The same things were measured in two ways. Each way mixes the same 12 hidden numbers, adds some noise and spreads widely along 7 directions of its own, which tell nothing about the thing.
In the rows, zero is written as 100.
Some things both ways: the first way, then the second way.
 89 104  98  76 100  86  92 131 102  80  99 127 106  96  85 106 105  99  93
104  94 111 103  87 116 106  96 111  96  83  77 113  95  89  97 130 111  66  87

103 122 111  88  90  95  79  78 114  99 113 104  65 105 119  63 125  83  98
 98 106 119 113  87  86 105  90  99 110 107  84  93 105 112  94 123  69  86 110

 89  94  87  90  87  95 110 101 116  82  84 115  98  74 122  97  88 123  93
 91 100 113  99 111  76 111 104  95 123 125 130  74 111 108  94  87  83 102  88

 85  92 102 102  72  74  83 111  90  86 106 106  89  94 119  99  99 102 100
 94 114 119 103 102  93  95 123 102 122  76  74  86  72  99  81 109 106 107  75

 92  93 106  88  94  93  91 101  81  96  92  94 118 100  92 116 114 100 101
105 122 107  93  96 102  99 112  74  95 110  85 105 110 108 111 125  80  96  99

103  87  98  98  83 109 105 115  99  83 104  96  74 118 108 100  90  91  72
 92 110 113 102 100  99  98 103  98 122  84 104 108 113 104  82 110 110 118 107

123 108 111 111  85 101  78  82  93 120 112  87 102 102  76  79 109 117 103
117 105 107  86  94  70 105  70  76  80 127 107 101 114 131 121 120  68  83  91

111 139 105  93  97  94  78  51 136 134 117  92  93  71 122  69 108 117 120
107  82 127 104  67 109  94  68  88 132  94 116 102 107  98  74 104  88  84  88

 96  89 108 118  85  83  86 115  75  99 117  99  84  88 102  97 102 102  99
121 102 121 107  87 103  93  93  97 123  70  80 115  84 126  75 109  94  97  95

 89  69  97  94  77  80  88 114  51 102  83 113  94 111 135 124  89 100 113
 89 120  88 111  97  86  86  87  83  85 106  88  98 105 107  97 105 107  81  89

 90 121 104 106 104  94  93  97  88 122 114  79 114 101  88  92  92  87 103
117 101 113 101  99 106 110  96  86  89 101  73 118  92 129 101 128  59  89 119

 90 118 104  98 103  94 104  91 121 108 107  83  82 115 111  91  93 104  99
104 118 122  80 105 119 107 124  79 117  95  58 118  96 115 100 119  86  92  85

107  95 118  77  98 108  76  85 121 113  86 111 115 109 112 117 123 112 102
 85 112  93  87 128  89  93 124  87  71 119  83  84  78 104 105 105  87  96  68

109 105 111  88 100 106  87  85 106  99  88  98 107  98  93 110 126 111  86
101  92 103  88  76 129  85 101  92  92  82  62 120  91  90 108 126 112  73  73

 99 117  88 105  92  79 114 100 107  69 101  61 107  84 104  74  86  87  93
106  95 124 107 104  97  93 111 115 115 103 117  94 121  74  75 115  85  99  75

113 120  88  88  96  85  78  88  96 132 142 111 101  95  67  81  98 110 127
 96  92  86 104  95 114 109 108  87  98  99 115 119 112  83 110 101 116  90 122

106  90  80  94  97 104 120 110  90  88 117 113  79  96  96 100  95 105  87
 77  90  84 119 113  99  98 107 100  84 116 117  85  91 118 106  89  97 105 116

108  66  91  88 110 102 116 115 101  87  98  91  91 102  83 117 106 115 105
106 102 100  97 109  93 102 105  83 110 118 107  96  99 102 108  86 105  85  85

 98 126  91 119  94  59 100 117  81 100 133  81  96  97  86  85  79  79 110
115 104 112  98 116  93 125 102  92 117 116 116 115 119 106  86 104  61 100 124

117 109 112  74 121 104  92  98 134 100 142  86 104 120  54  91 104  99 100
102 120 112  90 107 103 103 104  77  88 101  88  98  95 110  95 110  88  94  79

 86  90 108 102 124 107  98 103 103  98 119  82 130  81  71 127 111  92  80
105  83 128 100  99 104  95  99  78 114 104 113  99  80 115  88  96  62 100  84

106  92 107  62 120 129 113  93 124 108  87  76 119 102  81 114 100  94 102
 86 113  96  97 112  95  95 120 112 101 101  72  77  73 106  90  97 106 117 107

 86 105  97 120  68  63  75 108  69  95 109  79 106  95 108  95  89 101  99
114 101 122  96 105  85 104  98  82 105 110  72 104 110 116 103 127  66 112 101

107 113 107  91 115  93  95  96 104 119 100  85 120  89  81 117  98 109 108
 98 103  97  82 113  98  90 105  91  94 111  85  98  88 112  95  95  89  88  62

113 109 112 105 111  86  93 105 105  82 115  83 123  81  85 109 134  83  94
 94  90 114 115 116 101  91 118 112 114 100 123  77  79  99  60  99  71 117  96

103  85  97  76  89  80  96 110 105  70 118 109  81 103 100 107  97 111  98
102 119 104 100 108  96 112 103  77  93 110  99  87 113  97  99  93  94  92  77

 95 102  76  94  91  97  76  71  83 133 100  81 109 122 123 107  67  94  89
 78  92  92 102 124  87 107 111  92 124 113 122  88 128  97  81  74  89 141 114

 88  73 128  78 132 118 105 118  99 107  69  98 167  81  82 140 111  94 110
 74 110  85 104 124  96  99 128  97  74 111  93  99  80  91 106  96 100  87  95

102  92  91  77  99  98 114 104 109 100  96  90  89  87 107 121  92 109 111
112 102  92 101 112 109 112 114  96 104 100  58  90  69 113  99  92  93 110 113

107  80  97  79 112 105 124 126 117  58  91 108 115 109  93 134 104  89  70
110  99 107  99  89 119 117  79  90  85  97 101 109  92  90  78 114  85  67 100

112  67  94  97  95  89  86 123  80  93  88  95 151 115  88 133 103  96 106
114 123  82  86 120  84  97 101  58  66 125  58 120 103 109 103 127  64 101 119

105  88 104 111 107  75  95 133  84  84 101 123 118  62  83 116 119 111 111
 77  95  83  97 118  95  83 122 100 107 102  74 110  76 108  92  89 101  95  92

100 105  78  92 113 104 115  91 105 110 111  90  96  95 101  98  88  92  98
 84 104  98 107 100 102  81 117  88 120  97 100  97  90 104  84  94  94 100  85

Other things, the second way, with their names:
<1013>:  87 122 107  91  97  91 102 104  91 112 103  89  89  92 117  88 108  88 110 112
<1102>:  96 123 102  96  91  92  78 107  88 120  98  98  90 101 107  75  96  98  84  65
<842>: 119  89 119 104 104 120 130 106 114 129 113 126 104 106 101  82  96  68  88 132
<670>:  72  98  94 104  95 103 111  97  82 117 106 101 103 116  98 103  91 110 110 133
<155>: 116 124 103 116 103  86 108 128  89 141  88 101  87  82 130  78  97  71 117 129
<317>:  83 130  98  93 123 105  92 141  79  92  94  87 104  80  94  92 100 100  99  81
<598>:  87  86 107 102  87 105  98  78  77 108 125 111  84  94 120 107 100  90 103 125
<559>: 117 101  96 110 106  97  93 103  82  83 106 121  86  83 108  90 100  72  89  75
<162>: 108 103 107 102 101  77  93  85  78  94 121  93  98  87 128 101 112  71  88 102
<1310>:  92 107 100 100  95  80 104  93  85  98 112 104  96 110 111 112 103 101  86  89
<439>:  85  97 100  99 113  72 110 104 105 116 119 105  93  94 106  85  86  62 106 118
<1190>:  79  91  90 122 129 108 117 114 105  84 101  86  88  91  98  87  94 106 117 130
<100>:  91  77  97 106 112 125 105 119 117  92 113  95  96 105  79 102  99 104  90  98
<1253>:  91  95 104 120  95 106  94  93 108 104  89 101  86  84 106  68  96 107  97 115
<792>:  79  93  96  98 106  85  76  96  93 100 119 103 100 105  99 103 110 104 113 113
<1126>:  94 105  96 109 117 105 107 114  99  79 112 143  76  87  95  90  93  86  99  98
<1257>: 103 112 121  95 104  97 108 108 111 114 107 112  86  86  99  84 103  81 101 103
<41>: 125 113 108  89 111  98 110 113  97 117 106  99  94  81 114  92  97  84 106 101
<914>: 103 109 103  91  97  73 104  82  93 110 131 102  83  96 127 102  97  78  94 116
<1063>:  86 102 110 105  88  89  79  91 126 129  84 117  83 100  79  58  95 129 106  89
<548>: 113  81 106  93  92 111 113  99  92 108 109  87 116  96  99 118 114  93  87 111
<1034>: 115  83 105 119 102  96 125  97 119  92 110  92  79  80 114 104  95  79  88 122
<111>:  94 121  82  89 106  92 104 108  56 101 107  61 120 126 108 104  99  76 103 105
<160>:  77  93 109 103 122  97  91 121 118 118  90 116  82  76 113  81  82 123 115  78
<244>: 101 128 106  83  87  92  90 104  52 104 108  50 106  91 120 117 128  77 101  98
<514>: 134  93 124  97  80 102 129  61  93 108  98 128 113 111  96  84 101  88  64  98
<227>:  91  78 106 117 118 103  99 120 116  98 106 113  90  91 107  90 101  81 105  98
<939>:  87  79 110 105  99 104  86  97 107 115  93  98 111 102  83  81 103 112  86  82
<641>:  95  96  95  87 108  94  92  96  89  98 111 101 110  89 108  95 104 102  93 105
<88>: 135  84 103 108  90 117 106  86 101  69  95 106 113  87  87  91 109  94  58  80
<340>:  98 103 106 101 100 108 108  96  94 101  92  93 114 110  86  85 104 103  89  95
<1271>:  89 103 109 105 101  93  75  93  86  95 101 102  93 120  93  79 117  88 101  64
<1001>: 129 101 125  91 102  93  99  85  78  98 110 107  98  75 129  91 111  53  87  76
<1141>:  98  90 114 118  91 106 109  83 118 110 103 117  89  92  96  69 101  89  93 141
<1185>: 109  94 100 103 117  85 123  92 100  75 109  99 100 108 118  96 106  71  92  98
<435>: 102  74  97 105 109 100 104  87 112  77 118  88  81  79  99  92  91  77  99 108
<615>:  99 100 102 106 106  86 101  97 100 105 108  98  83 101 106  83  98  84 107 101
<323>:  96 101  97 104 114 104 101 103 109  77 117 114  99  92  94  84  98  86  92 122
<1249>: 118 105  96 102 102 104 109 109  89  88 104  67 112  88 104 103 115  75  80 108
<59>:  98  99 102 113  90  99  96 108  85 100 106 111 109  97 109 119 110  91  89 117
<968>:  88  88  93 120 111  98  98  95  99  89 114 101  87  79 103  79  95  75  99 130
<956>:  79 104  94 101 110  94  78 121 107  82 105  86  81  70 105 110  99 111  96  66
<1293>: 112 110 108  85 104  81  72 105  85 116 101  95 113  88 123  86  98  83  92  63
<1349>:  85  96  99 105 104  90  75 118  86 116 114 101 109 119  97 104 108  80  97  81
<505>:  90  93 104 104  99  99 104 103  91  95 115  77  98  83 105 115 113  81  82 106
<341>:  74 103  84  98 123  86  85 109  90  96 115  84  96 107 116 101  98 108 116  97
<300>:  75 118 108  90  94  88  78  96  93 112 117  88  90  84 107 102 111 105  98 103
<183>:  90  98 100  88 113  96  90 103  97  87 105 102 106  90 111  95 104  96  94  79
<715>:  84 123  95 100 116  83  70 126 101  86 110  79  73  63 126  96 105  84 102  72
<53>: 112 116 111  77 109  94 118 103  78 107 107  90 114 116 104  89 101  71  81  73
<963>: 101 114  98 112 114 100  97 120  81  90  99  96  94  91 109  96 116  89 115 104
<50>: 117 107 106  95 112  98 108 122 102  71 103  69 104  78 118 114 127  72  88  93
<1119>: 106 112 106  87 116  96 108 108 113 101  99 104  89  65 127  74  90  90  89  92
<562>:  90 116  80 102 117 108 113 121  74 101 111  70  93 103 115 101  97  83 117 123
<434>: 114  87 101  85 132 109 138 101  99  61 118  85  97  68 100 110  98  82  95 107
<7>: 113 124  92  92 122  97 103 129  83 100 111 129  96 109 102  94  98  82 105  89
<1306>:  83 112  96 109  91 101  91 109 108 128  81  73  96 103 114  71 108 103 115 120
<389>: 105  93  97  98  99  98 112  87  86  83 117  92  99  97  97 107  98  87  92 112
<1117>: 116  90 114  99 109  83 104  81 116 100 120 126  94  92 118  84 108  71 103 114
<1339>: 127  89 112  84  94  97 128  74  88 101 120 110 114  89 110  97  92  52  70 111
<536>:  88  71 103 106  88 106 105  78 114  78 111 108 110  95  91 108 114 113  64 113
<463>:  92 112 120  84  96  87  95 101 110 122  99  89  85  77  89  79  94 105  95  78
<443>: 103  91  85  96 117  94 106 111  74  73 110  44 119 108 104 126 131  73  97  99
<1048>:  88  94 104  91 124  92 104 103 112  88 113 118  98 102 105  89 100  94 104  95
<11>: 102  93  96  96 132 107 111 147 109  97 106  93 104  70  99 106  97  87  87  89
<198>:  71 116  82 120 111  94  74 124 103  96  95 108  94  83  98  81  87 109  92  93
<777>: 109 113 100  83 100  82 104 101  72 133 113 107 100 104 132  95  92  73 121 118
<1318>: 106 118  99 100  91 125 117 105  74  70  93  57 122 104  97 108 135  88  66 108
<256>:  73 109 106  92 111  91  74 116  98  92 104  72  81  72 114 107 112 120 102  65
<962>:  96  88  95 111  99 106 131  99  95 103 112 117 125 139  80 104 103  93  77 134
<44>: 109  81  94 107 128 100 101 124  98  86 111  93 103  81 103 108  92  80  96  84
<327>:  91 106  98  92 116  97 124 118  96 119 120 101  92 102 101  89  84  76 102 125
<794>: 116  81 108 100 117 112 127 105 122  86 115 156 110 117  84  85  93  78  77  96
<203>: 103 115 108  96 112  63  90  92  88  91 103  99  89  76 118  83  96  75 102  75
<674>: 104 113 120  88  97 103  97 105  92 130  94 105  92  91 119  81 107  94 113  93
<880>:  76 108 106  94  88  97  87  90  99 135  98 124  86  96 101  70  86 124 122 126
<251>:  98 104  77 112 108  97  80 115  86  75  90  54  96  56  95  85  95  95  83  85
<613>: 108 112 106  95  84  93  91  92  76 118 103  82  98  90 111  97 112  82  96 103
<61>: 105  74 104  98  79 103 118  59  90  91 125 112 107  97  88 113  98  88  64 122
<349>:  96 110 109 104  91 101 107 100  71 107  95  84 106  92 122 105 117  90  89 108
<812>: 115  84  86 108  74 124  96  97  77 105  80  66 127  83 107 106 106  99  77 105
<683>: 100  96 107  96 122 101 109 122 107  92 114  86  85  68 102 105 107  85 105  99
<1216>:  82 112  82  95 116  99  78 125  88  86  94  97 103  87  97 103  99 129  95  63
<658>:  88 109 124 108 103  98  97 100 115 125  91 109  89  79  84  67  90 115 102 105
<954>:  84  95  99  97 119  93  90 116 106  91 109 118 107 112  97 107 108 106  96  75
<1111>:  72 113  97 116 111 102  88 125  96  93  80  93  97 107  89  78 107 105 116  86
<1172>:  95  87 110 100  93  84  93  67  94  98 121 117 105 108 105  88 109  76  98 119
<909>:  97 123  96  95 115  93  87 121  90  86  95  80  92  82 117  94 111  93 102  73
<1215>:  94  92  95 100 133  90 102 124 116  81 135 119  87  76  83 101  90  79 103 114
<1004>:  95  92 101 107 101 101 101  96  88 103  98  90 101  79 102  84  94  86  87  97
<1157>: 120 107 107 100 110  97 118 111  98  95  98  93  88  91 107  96 107  79 104  93
<845>: 108 110 103  96 116  96 108 115 100  84 124  90  96  82 108 112 122  76 103 127
<337>:  92  95 116  99 105  93  86  98 108 103 106 126  83 109 101  80 105  93  93  57
<1066>: 106 103  98  93 114  99  98 124  96 106  96  70  99  89 104  92 109  86 112  93
<919>:  78  89 103 104  99  98 106 110 104 117 121 147  81 115  84 111  95 103 102 103
<442>:  92  88 102 106 106 105 108 111 116  89 105 104  95  88  94 104 109  99  77  89
<654>:  75 105 109 107 121 104  80 147  99 104  93  65  81  68 100  98 113  98 122  83
<585>:  76  83  84 110 107 102 106 117 107  83 114  95  93  98  74 122  90 109  88 101
<496>: 109  94 107  91  90 124 116  94 103 131 103 104 110 110 102  88  96 111  95 128
<997>: 113 100 106 106 100 114 116  91 100  75 103 117 105  98  87  96 117 104  81 116
<795>: 102 112 112 102 110  95 108 131 105 124  94 117  86  82  95  70  86  83 111 105
<864>: 120  89 130 105  72 107 107  66 103 127  92 126 113 112 103  75 114  88  78 106
<1236>:  91  94 102 101 101 119  91 108  87 101  87  90 110  96  92  86 105 101  98  85
<52>: 106 111 115 101  94  88  87  99  81 104 106 113  84 100  98  80 103  68  93  67
<665>: 107 108 110  99 106  96 131  96  88 126 108  95  97 115 104  83  99  74 118 142
<428>:  74  99  82 100  95 110  66 120 100  79  86  47 115  63  87 108 118 126  66  70
<299>:  92 100  86 102 115  91  94 108  93  85  97  69 111  95  99 106 114  97 105  92
<1347>:  99  96 106  87 109  94  81 109  91 105 115  86 102  74 110  98 111  83 100  93
<829>:  96 114 106 103  93  87  87  94  87 116 107  97  91  98 124  83 101  84 111 114
<364>:  89 118  82 102 111  91 100 106  82 106  98  79 104  99 111  80  94  97  97 111
<287>:  84 106  94  86 112  88  86 103  90  80 122 101 109 101 101 109 120  87  89  92
<981>:  91 103  88  79 108 102  82 111  70 101 104  89 109  94  99 103  91 107  98  64
<123>:  79  89 101 123  91 108  90 103 117 107  94 122  89  87 103  81 102 112  82 105
<809>: 103  75 106 101 100 103 115  78 106  84 125 122  99 115 106 103 106  90  87 118
<765>:  87 112  91 106 125  99  95 144  94  90  93  82  85  72  82  99  87 110 102  69
<441>:  97 110  72  98 125  96  87 132  75  73 104  41 115  99  98 115 113  81  94  73
<152>:  79 100 112 100  92  86  75  89 111 103 107  70  85  69 118  84 103  91  76  79
<671>:  92 118  91 114 114  87 104 127  97 112  96 100  79 102 131 102  94  98 122 103
<899>: 122  91 103  99  95  90 111  74 103  83 102 131 104 106 117  91 100  82  78  86
<907>:  97  98 119 103 101  92 113 100  96 110 109 116  93  93  98  91  99  79  96 110
<397>:  94  94 113  93 105 104 106 101 105 119 119 155  92  96  73  82  82  99  89 102
<1158>:  88 121 124 100  75  93  93  82  66 115 107  94  94  94 108 108 116  98  88 109
<326>: 122 105 115  98 100  97  97  94  86  72 111  92  99  80 118  85 123  53  79  90
<94>:  94  88  91 101 133 107 115 133  99  70 119  88 126 109  89 123 122  87  87 109
<817>: 121  83  86 118 111  99 128  86  87  59 114  95 105  89 110 107 106  78  79 131
<414>:  96  93 104 113 107 107 116 101 107 107 112 130  95 111  87  83  93  91  93 119

Some of these things the first way, each followed by its name:
 90 127  96  81 120  95 126 102 115  98  99  85 102  70  92 103 100  88 108 => <842>
118 120 120  93  90  99  76 102 117 110 105 117  98  79  90  83 123 115 105 => <954>
105 109 112 100  78  83  81  85 102 113 111 101  82  90 117  92  99 111 114 => <514>
116  87  90  95 105 102  96  96 105 109 106  94 113 100  84 122  94 119  97 => <981>
103 116 106 115  88  79  83 105  85 111 107  92 123 101  90  98  90 106 101 => <1048>
 95 100  93  98  82 100  92  89 100 119 103  88  78 131 113  93  87 111 100 => <256>
 98  85  95 106  62  87  91  78  85 101  85 104  98  80 142 107  94 124 108 => <389>
102 117  93 100 106  66  93  95  89  98 120  96 106  97  85  98 107  96 114 => <327>
100 115 101  95 105  91  95 105  99 102 116  92  99  96  82  94 103  91  99 => <864>
 98 105 103  89  97 113  93  74 125 113 112  90  91 107 111  86 101  88  93 => <907>
 93 101  84 102 111  81 102 114  65  98 109 108 114  98  82 101 106  96 105 => <123>
120 116  98  86 124 110 113  98 132  87 111  71 109 105  67  84  98  98  82 => <337>
127 117 112  80 105 103  77  64 130 126 120  96  88  95 107  77 104 106 114 => <111>
110  90  77  71 103 117 106 101 132 110 118 116  97 101  95  90  82 111 105 => <817>
103  68 104 106 100 120 117 117 102  79  83  97  88 110 110 124 107 107  67 => <160>
 98 116  83  99  99  92  88  80  81 129 106  75 114 123  87  92  84 105 101 => <809>
128 128 115  93 120 113  84  81 135 137 129  86 110 107  62  80 108 106 108 => <183>
105  83 102  78 100 133 119 103 136  84  62 109  97  71 112 123 121 115  81 => <548>
 98 105  88  95 110  97 106  97  81 107  93  77 115 110  97  94  81  87  96 => <1306>
120  78 108 102  81 126 126  99 114  74  75  77  78 114 116 109 129  91  81 => <845>
 89  83  76 111  94 104 117 107  63 102 114  87  86 110  88 100  88  85  87 => <59>
112  90 104  89 101 110 114 108 110  83 106  98  88  88  81 102 109 106  91 => <956>
 97  77  88 101  90  97 102 117  52  93  99  95  78 121  99 113  93  95  81 => <671>
 95  80  98 104  94 103  98 103  93  99  97 106  90 121 117 108 108 104  88 => <349>
101 101 101  94  99  97  98  90  91 118 101  89 115  81 101  98  97 105 121 => <829>
115  96  89  88 112 107 102  84 111 133  99  87  95 127 121  96  77  97 114 => <364>
 98 101  95  86  98 109  97  68 108 129  84  92 111  93 117 114  94 105 107 => <61>
 91  94  75  94  81  88 118 113  88  89  98 102  92  83 110 116  81  97  99 => <613>
 93  94 105  92 102  82  95 117  89  91 106  93 119  99  92 113  86  94 100 => <340>
104  94  98  67 147 109 106 110 118 105 119  89 151  91  56 115 107  80 111 => <968>
 99 120 115 104 106  68  89 102  95 106  99 107 140  44  93  80 104 120 139 => <962>
 95  94  98  74 108 110 117  99 133  77  95  98 129  59 100 108  93 102  93 => <52>
 96 106  93 104  92  83  89  79  67 115 102  75  95 101 101  93 101  98 110 => <1034>
 90 100  74  58 111  91  95 107  97 107 114 119 100 112  94 123  86  97 103 => <562>
120 115  88  95  91  81  79 108 115  92 121 104 100  99  83  80 103 110  95 => <443>
 91 134  72  78 109  86  97  74  92 123 114  71  95 118  91  92  80  89 101 => <100>
 91  98  84  94  94  98 111  92  95 110  98  86 101 114 109 123  87  83  95 => <397>
112  74 102  76  94 127 119 104 125  81  84  95 103 111 107 112 105 103  89 => <997>
101 115 100  72 111  89  79  92 114 118 135 117 114  82  81  80 105 108 128 => <1253>
 75 128  75  92  96  70  81 105  67 125 116 110 105  73  95  96  80  84 112 => <1349>
100 100 113  92  89  91  96 105 103  91  95 112 121  77  99 105 109 113 109 => <1013>
100  91 102  84  94 101  80 107  86 111 101 110 103 120  97 119 106  96  94 => <909>
106 102 108  85  87  96  94  86 124  93  93  96  95  91 128  99 107 104 103 => <665>
101  86 105 113 105  99 110  86  61 125  85  73 110 101 129 109  96  83 119 => <198>
 99 118  93  99  81 108  97  78 116 103  99 111  71  82 137  80 108 103  85 => <227>
114 103 102  63 125 114 105  97 128 106  95 100  99 104  77 113 121 110 107 => <496>
102  91  84  90  88 110  98 105 102 105 101 107 105  99  96 101  93 101  92 => <792>
 79 114  99  81  93  85  86 108 116  94 116 115 110  76  97  97 108 103 107 => <654>
 99  97  93  84 111 110 106  92 125 109 110 103  98  94 112 103  88  95  96 => <1004>
105  85  86  94  97 103 100 108  88 119 100  98 109 116  93 117  80 112 103 => <1216>
 97  78  94  66 109 110 104 101 125  94 104 102 111  91  95 112  96 105 104 => <765>
103  90  99 107  75  93  80  90  91 118  99 112  83 102 132  98 111 109 110 => <162>
 93  86 108  94 104 105  99 107  90  99  85  87 124 102  90 132 110 103  89 => <674>
109  83 114 105  85 110  83  86 109 117 112  92 102 100 111  93  92  97  98 => <203>
 96 126 112 102  85  76  59  72  88 130 128  89 120  96 114  73  88  98 118 => <1111>
114 126  93  75 124 110 103  85 148 114 140  86 102 100  72  80  86  96  99 => <1236>
103 108  89 120  92  81 117 124  97  81 106  90 106  90  93  83  89 103  97 => <94>
 95 106 104  99  86 100  88  97  89 104 100  94 100 106  93  96 107  94  90 => <50>
 89 115  85  70 107 103 106  90 114 113 108  95  91 138 111  90  75  86  97 => <1318>
 87  93 100  70 109 115  78  92  99 119 101 123  99 115  92 136 109  76  76 => <1339>
 73  96  76 102  90  78  96 127  66 109  99 106 130  87  89 135  82  93 100 => <1347>
100 109  85  76  99 105  94  91 110 112 119  80  98 120  82  96  78  90  90 => <1157>
117 115 101 112  84  83  97 108  97 107 112  81 105  81  96  88  81 103 109 => <299>
